Each new row is followed by what is left after taking away its nearest point in the smallest flat space through zero that holds the last named rows.

k622:
[[ -3.8  -5.3 -21.7   5.4   4.8  -4.1   7.7  38.9]
 [-26.0 -27.8  -0.2  -9.0  19.1  -3.5  -0.1 -21.3]
 [ 10.4 -38.1 -20.8 -19.1   7.5  33.2  16.4  -5.7]
 [-10.5  14.8  -4.3 -13.3  -0.5   4.0  34.1   4.4]]
New rows:
[-11.1 -29.3 -17.6   4.5  -6.2  -2.8  31.0   1.2]  [  1.0 -11.6  -2.1  15.0 -17.1  -9.7  12.6  -6.2]
[ 45.5   8.8  18.0 -20.8  -4.1  22.2  -9.9 -20.1]  [  8.5   3.1   6.3 -15.2  14.3  -4.3  -3.9   5.4]
[ -0.7  22.2   0.0   3.9 -24.8 -30.2  -0.6  15.7]  [  0.9  -6.6  -5.6  -7.8 -17.0 -12.9   1.0  -2.3]
[ -9.7 -11.3   0.3 -18.4   2.4  27.2   7.3  32.1]  [-11.1   0.1  18.5 -11.6  -1.2  15.9  -9.4  14.5]

k137 (4 x 8):
[[  5.7 -13.1  11.0  -1.2  -9.5 -41.1 -13.0 -30.6]
 [ 12.3 -18.1 -13.5   7.2 -13.1   4.9  -9.5   4.0]
 [-30.1  -6.2  -8.0   9.4   7.6 -13.6  -9.6 -29.0]
 [  0.1  14.8  -6.6 -19.3  -5.2   1.6 -43.5 -25.4]]
New rows:
[ -9.9 -22.6 -12.3 -32.7  -0.3 -38.6 -29.3  -6.2]  [-12.5 -14.8 -11.9 -28.8   9.0 -15.9  -4.6  21.4]
[ 21.0  12.1  21.6 -22.8  14.4 -25.8  -4.5   2.3]  [ 3.2 -4.7 -4.3 -3.4 15.6 -5.8 -5.2  6.3]
[ 27.1  41.9   1.6  13.2   0.5  28.0 -25.8 -23.4]  [ 20.1  19.2   4.7  34.5   2.3  10.7   2.5 -20.3]
[  7.8 -28.4   9.2 -10.6 -21.7   3.9  -2.1  22.4]  [-15.1 -13.8  11.8 -14.2  -8.3   2.7  -4.2   8.7]
[ 10.4  18.2  31.4   2.4  30.6   8.8 -16.8  11.1]  [  7.2  -5.9  17.9  18.6  23.4   3.5 -18.9   5.6]
[ 15.2 -12.3   7.8   7.3  17.9  11.3 -27.4  45.3]  [ -2.9 -10.6  14.5   9.0  25.7  -8.6 -27.2  23.9]

k847, 4 rows:
[[-36.0 -45.1   0.2  -9.8 -53.8 -17.0   5.3  36.8]
 [-34.3 -26.6 -11.2  33.1 -47.7 -10.5 -40.5 -11.0]
 [-28.0 -23.1 -29.5 -39.2 -12.5 -70.2  19.8   3.9]
 [-35.1 -27.6  -8.9 -34.5  37.3 -40.8  32.9   8.9]]
New rows:
[ -9.7  31.6   7.7  10.6   0.5 -14.1 -52.4 -13.8]  [-11.7  20.0  19.0 -11.7   4.5 -10.3 -24.7  15.2]
[ 14.6  39.2  -0.3   2.5  -4.0  26.9  14.2 -40.3]  [-16.3   8.1   0.3  -5.0 -12.9  13.8  22.1 -23.0]
[-11.0  26.7  -2.8 -33.0  10.3  -6.5 -54.3  -1.1]  [-14.8  17.2   7.4 -36.7   7.4   4.5 -45.1  16.2]
[ 18.5 -22.9  22.8 -14.4  34.9 -45.4 -19.7 -32.2]  [ 26.9 -27.1  37.5  -8.7   4.6 -19.7 -20.3  -8.9]

k884 (4 x 8):
[[ -6.5 -18.5 -22.1  13.3 -14.3 -22.6   0.3  16.9]
 [-12.2 -12.3  16.1 -11.8 -11.9   6.5 -10.6  11.3]
 [ 46.5   3.1   2.1 -11.2  -5.7   2.5  25.2 -18.4]
 [ -8.0  -7.7 -10.2 -15.7 -18.5  -1.8  13.4 -10.8]]
New rows:
[-32.9   2.3   4.9 -37.1  -1.5 -12.5 -26.3 -19.8]  [  4.9   1.5  -0.1 -17.7   5.8 -25.2 -21.4 -11.0]
[-32.9   1.9   6.2 -31.2  18.4  20.0   4.2   8.7]  [ -1.4  -4.2  -6.4 -14.6  17.6   3.0  12.9  16.7]
[ 6.2 16.7 31.6  1.3  7.0 13.3 -3.9 -5.1]  [-2.5  5.1  7.4  6.7 -6.6 -3.9  3.8 -1.8]
[ 49.2   7.2  -6.8  -3.4   6.5 -10.3   8.9  -0.3]  [  2.8   4.5  -5.3 -10.7   2.7  -4.4  -6.0   3.9]

k960 (4 x 8):
[[ 30.4   1.3   1.0  -4.9  -2.2 -18.0  13.3  22.8]
 [ -2.2  68.7 -38.0  19.6 -20.3   1.9   2.7 -16.3]
 [ -4.3 -51.3 -21.4 -13.7 -17.0   1.6   6.9  16.4]
 [ 14.1  14.2   9.2 -32.3  12.1  23.9   1.7  -7.9]]
New rows:
[ 0.9  5.0  5.2  2.8  1.1 27.4 13.5 17.3]  [-4.2  2.5  5.7 12.8 -0.1 21.1 11.7 17.8]
[ -6.6  14.0  14.7   0.8 -30.7  24.4 -28.7  14.4]  [  0.5   6.6  18.0   1.7 -30.5  16.1 -25.5  23.2]
[ 13.3 -27.0  27.9 -27.4 -26.0  16.1  33.8  29.7]  [-10.5   5.0  24.5   3.6 -27.3  13.8  22.2   8.7]
[ -3.2  -4.3 -14.8  17.2   4.8  11.6  15.3 -14.6]  [ 7.1 -5.8 -4.7 12.4 10.8  8.1 17.6 -9.0]
[ 33.2  19.3 -24.0  -3.9  -8.7   6.1  16.3  33.2]  [ 0.3  1.2 -1.7  9.0  5.6 14.0 -1.8 14.2]

k328, 4 rows:
[[ -7.3  35.7 -40.4   3.7  -9.5   7.1  13.5  -1.1]
 [ 13.5  -7.9 -11.6  16.4  22.7  18.8   8.7  28.7]
 [  2.4  -5.3 -17.2  34.2 -43.2 -25.2  14.9 -35.9]
 [ 12.5  -2.9 -10.4   0.5  14.2  -6.7  36.1 -23.5]]
New rows:
[-15.7 -15.7   4.7 -22.2 -17.4 -33.7   3.9 -16.9]  [ -9.5 -12.7 -10.9 -10.2  -2.5 -14.5   5.6  12.3]
[24.4 40.4 11.0  1.4  7.8  9.8 -1.8 23.5]  [27.2 27.2 20.4  7.7 -3.9 -4.8  2.0  4.2]
[ -0.5 -24.8  59.3   2.4  13.2 -33.4  31.8  22.2]  [-14.8  14.5  22.0   5.8  -6.1 -24.9  29.1  28.8]
[  9.3 -23.7  -6.8  -9.6 -17.0  33.6 -34.9 -20.6]  [ 13.8 -18.2 -17.3 -11.9  -6.1  36.1 -18.2 -25.0]
[  2.4 -10.3 -18.9  10.5  -1.5   1.9   3.3 -33.7]  [ -2.2  -8.3 -10.3   0.8   6.7  11.7 -13.1 -14.9]

k68 (4 x 8):
[[-28.1   4.7  -8.6  -4.5 -51.1  18.9   9.1  -6.9]
 [-50.6 -15.4 -28.4  22.6 -23.4 -17.1  -9.4 -16.3]
 [  9.0  13.5 -15.9  17.1  -4.0   7.2  -9.6  11.2]
 [-57.9 -38.1  -5.3 -24.0 -10.8 -17.5  -1.8  47.6]]
New rows:
[-23.2  40.0  12.1  -0.5  -9.3   6.3   8.6 -30.0]  [-21.0  32.0   9.6  -2.3  11.7  -3.1  -0.2   1.5]
[  6.2  10.1 -29.5   7.7  -5.6  -5.1  -8.3  -6.0]  [  5.2   1.4 -13.4 -12.1  -1.2  -6.1   0.3  -2.7]
[ -3.5 -19.1  44.3  12.2  19.5   7.1  15.0   9.0]  [-8.3 -8.5 26.1 30.1  2.4 13.9  8.4  7.2]
[ 18.4 -19.0  43.1   0.3  23.0 -23.3  -3.9   2.9]  [  4.8  -5.9  21.7  15.0 -13.0  -7.7  -7.5   5.0]
[ -5.6 -38.0  -0.7   3.0  -0.3 -12.5   8.3  -0.9]  [ 12.5 -21.2  -3.2   8.2  -7.0   2.1   8.0   1.5]

k833:
[[-22.5  22.3  15.6  18.9  34.7  28.2  25.8  -1.5]
 [ 41.8  21.2  45.5  24.9  15.2   6.8 -21.0  17.8]
 [  0.1  16.1 -28.4  57.1  21.5 -16.4   1.0   4.6]
 [-11.3  14.1   1.4  28.4  -1.9  -4.6 -35.7 -27.5]]
New rows:
[-19.9  32.4  22.4 -27.5  20.8  16.2 -11.1   5.3]  [ -8.1  22.1  -7.5 -17.6  11.3  -8.7 -13.5  14.3]
[-14.0 -18.6  32.4 -14.7  -5.9 -31.8 -17.1  13.0]  [-24.4 -12.0  21.7   1.5   8.3 -29.6  -3.0  14.7]
[ -4.2   8.3 -17.0   3.5 -10.5 -18.4  14.5   2.3]  [-1.4 13.6  3.6 -1.1 -9.2 -8.5  7.3 -0.9]
[ 27.1 -13.4  31.6  20.2  32.6  12.3 -11.9  -8.4]  [  8.9 -29.4   1.7   3.8  19.6   3.0  -1.2 -15.0]
[-26.3   2.3 -28.5 -14.6 -18.4  28.6  22.6 -33.3]  [ 15.7   9.1 -10.7   3.8 -14.7  18.9   7.9 -10.8]

k963:
[[ 14.3  13.7  22.2 -22.1  35.9  68.0  27.0  -0.4]
 [ -3.1  -1.8  22.8  45.1 -21.8  57.1  18.3 -21.8]
 [-12.7  43.5  -4.0  -4.4  41.7   7.4  10.4 -30.3]
 [ -6.5   3.5   0.3  18.0  40.3 -14.1  46.3   8.3]]
New rows:
[  8.3 -15.0 -21.4  -8.5 -26.2  22.2  22.6  29.7]  [ -4.2   9.8 -30.7  -5.6 -15.0   8.9  15.5   7.5]
[ 28.2  16.1  12.5   3.8  -8.9  24.1  14.5 -33.8]  [ 29.4   3.9   2.9  -3.7  -8.2  -9.7  12.3 -16.1]
[-21.9  30.3  -6.8 -15.3 -17.1   5.5 -18.9 -25.9]  [-13.7   4.5  -0.7  -8.6 -10.0   0.9   9.5   3.3]
[-23.3   8.6  17.6  12.2  32.7  13.4   4.6  15.1]  [-21.7   0.7  13.3   7.3  10.6   3.8 -17.1  17.0]

k145 (4 x 8):
[[-24.8  19.3 -41.7 -51.0  33.9 -26.9 -19.3 -17.9]
 [-10.1  13.0 -25.1 -12.7  31.8 -12.7  13.7 -26.3]
 [ -4.6 -29.6   1.9 -40.6  -8.7  11.3 -23.3  -7.6]
 [ -5.4  -9.6  -8.0 -29.9 -16.4 -13.7 -16.5 -29.4]]
New rows:
[ 1.4 33.0 -0.1  0.1 49.2 19.6 40.4 -1.5]  [  4.7  20.0  13.9 -14.5  -2.9   9.3   6.6  -2.9]
[-33.6   6.7  -4.6  -1.4   3.1  -4.5 -33.3  15.0]  [-25.2  -4.2   2.9  13.8   2.4   4.2 -10.4  -6.3]
[ -0.4  20.9  14.6 -24.3  13.9  49.2 -18.0  13.8]  [  3.5  33.0  12.1  -8.5  -2.9  28.6  -7.5 -13.6]
[  6.8  -2.0   8.2  10.0  -3.1  -2.1 -39.8  17.6]  [  7.2  -4.3   1.5  12.2  11.7  -1.3 -19.6  -7.7]

k108:
[[  6.1  -7.8  34.5 -12.3 -22.7  28.2 -26.7 -16.0]
 [  6.3  15.9  24.5   4.6 -26.9  11.5   5.6 -21.2]
 [ 25.5  19.5  -2.4   0.6  -7.0  19.9 -27.3 -34.4]
 [-24.6  -2.3 -23.4 -24.2   5.3   1.3  19.3   8.5]]
New rows:
[-9.5 -0.1  1.5 -1.3  3.0 -9.2  5.9 -6.3]  [-5.5 -1.4  3.0 -1.0  3.8 -6.6 -1.7 -8.3]
[ -2.5   0.3  -4.1   1.5 -12.7  18.0 -12.8  13.9]  [ -1.5   5.6  -8.1   8.5 -11.0  10.7  -4.5  14.9]
[-27.8   1.6 -49.2 -15.7  10.4 -24.6  -8.0  -0.9]  [-15.6   0.1  -4.5   1.4 -12.9 -19.7 -15.3  -7.8]
[ -5.6  41.6 -14.2 -10.4 -29.9   7.2  15.0  -8.9]  [ -0.3  12.3  -3.9  -1.7 -11.7  -1.8  -9.3  15.8]

k560 (4 x 8):
[[ 21.2   7.3  10.5  10.9  -2.8 -44.2 -27.7  28.9]
 [ -3.4 -13.9  13.2  28.4  16.0 -16.0 -18.3  16.3]
 [ 45.9 -22.1  32.1  -0.3  -7.0 -28.1  -0.3 -23.7]
 [ 24.9 -28.7  18.5  -4.9 -36.1 -50.0  -7.8  25.1]]
New rows:
[ -2.2 -21.7 -16.5 -25.2  13.0 -36.8   4.6   2.4]  [ -7.0 -13.7 -19.2 -20.7  26.9 -23.9   4.7  -6.1]
[  5.5  49.2 -26.7  11.7 -16.3  26.7  13.5   4.4]  [ 12.6   9.5  -2.7  29.0 -18.4  10.5  12.0   4.3]
[ 33.8  22.0  18.3   5.1  -0.4 -18.2  -1.4   5.8]  [ 4.0  6.6  9.0  6.6 -2.5  5.0 11.7  8.3]
[ 28.3  -3.9   5.5 -36.5 -24.4   0.9  23.4   3.2]  [ 8.5 -1.3  6.2 -5.8  7.7  8.2  7.0 14.0]
[ 0.6 40.4  1.1  2.3  8.0 -4.8 -4.6 -1.5]  [-6.8  7.8  9.3  4.3 -4.3 -3.8  6.4 -2.1]
[30.3  0.1 -0.5 -6.7 15.1 -6.7  0.3  6.4]  [12.1 -7.5 -7.2 -6.1 12.3  4.4  6.3 11.9]

k394:
[[-11.5 -26.0  -2.6 -12.6  -0.9   1.7 -11.9 -20.0]
 [-52.6  -6.5  18.3  22.2  -0.8 -23.3 -16.3 -27.3]
 [-13.5  -8.5  32.9 -24.7  -6.8  18.9 -36.5 -19.4]
 [-20.9 -23.1  27.2   3.5  11.2  58.2 -18.3   7.4]]
New rows:
[-21.3  24.6  24.6  17.0  -1.1 -49.2 -11.8  11.4]  [ -0.1 -10.2   5.5  -3.5   6.2 -12.1  -7.2  17.8]
[ 34.2  11.5 -19.6  -5.5 -17.8  18.1  -4.1   1.7]  [  3.8   5.8 -11.8  12.3 -15.3   9.7  -9.0  -9.1]
[ -3.0 -10.4  -7.7  25.2 -28.6   0.5   0.7   1.9]  [  5.3  -6.4  -2.6  14.1 -31.9   4.0  -5.2   1.6]
[  0.9 -19.6 -17.9 -16.5   8.2  -1.1 -22.3   5.3]  [ -3.2  -0.3  -9.2  -1.8   8.6  -6.2 -18.4  14.6]
[ 34.6  14.6 -19.8  -8.8  -0.4  23.9  -2.1  23.3]  [ -1.2   5.6 -12.2   3.9  -1.6   3.5 -12.6   0.5]

k568, 4 rows:
[[ 59.9 -11.0  12.7 -32.1  -6.7  -9.2  39.3  21.7]
 [ 42.6 -15.5   3.6 -30.9   4.1  17.7  48.6  13.2]
 [ 31.0 -27.2   0.6 -43.6  20.8  36.5  29.6   8.7]
 [ 53.5 -38.7 -19.6 -59.0 -14.7   7.8  13.4   6.9]]
New rows:
[-4.4 -2.0  8.1  5.5  6.4 12.6 -2.1 -2.9]  [ 2.8 -2.9  4.3  3.7 -3.6  3.9 -1.8 -2.4]
[-21.1   2.0   9.4 -13.7   4.3   2.9   0.1   5.0]  [-14.5   2.2   5.2 -13.6  -6.1  -4.2   5.0   5.2]
[-10.8 -22.2 -30.9   6.5  17.1  -9.4  49.2   0.6]  [-10.5 -20.5 -16.3   3.1  24.6 -27.8  12.1   6.5]
[-24.6  48.3  15.6  -0.9  -8.4  -5.7 -18.7  21.6]  [-11.0  30.3  -1.8 -22.7 -14.5  11.0  -2.7  18.4]

k409, 4 rows:
[[-27.2  22.0 -13.5  21.1   1.6  33.5 -13.4 -34.5]
 [-11.8  35.9 -25.8  -3.8 -12.7  33.5  11.6 -12.2]
 [-47.7  22.1 -15.9 -24.9  14.0  15.7  -7.1 -41.1]
 [ 18.4  -7.5 -51.6 -20.7 -14.5  18.1  32.8 -20.7]]
New rows:
[-29.0   0.0  26.3  34.0  21.8  23.9 -15.7  -1.0]  [-7.7 -9.8  4.4  1.4 12.6 14.8 13.0  9.0]
[-10.7  18.8  -1.1  -4.8 -25.1 -20.3 -12.5  11.6]  [ -5.5   3.2 -10.5   2.3 -23.6 -18.4 -12.8  -2.1]
[-26.6  31.6 -28.7 -11.4  24.6  12.0 -16.7 -11.4]  [  5.4   6.6 -19.1   2.1  19.3  -4.0 -12.8  10.7]

k406, 4 rows:
[[ 18.9 -22.3  40.7 -22.1  24.0 -27.1  -5.1 -18.3]
 [-12.5   0.0  39.9 -14.1  20.6  14.8 -12.3 -48.4]
 [ 12.2 -41.5  19.4  17.8  13.8   1.4  13.3  15.1]
 [  6.2   6.6  -9.0  11.3  15.8  14.3   4.0  -0.3]]
New rows:
[ -3.8   1.3 -10.4  23.3  11.0 -14.2  17.9  -3.2]  [-11.0   2.5  -3.0  14.8   3.7 -17.9  13.0 -11.2]
[-37.6  -0.4  -8.5  25.9  21.7 -11.4   6.0 -37.4]  [-26.6  -6.0 -15.9  22.1  14.3 -31.9   9.0 -18.6]
[-26.3  -5.2  -4.4 -13.2 -12.7  13.7   0.6  22.3]  [ -9.9  -1.6   0.1 -18.0  10.3   8.3  -0.1  14.8]
[ -2.3   7.3 -28.2   2.3 -22.4   1.5  -5.7   1.8]  [ 5.8 -7.2 -7.6  1.1 -3.9  0.7 -4.9 -8.2]
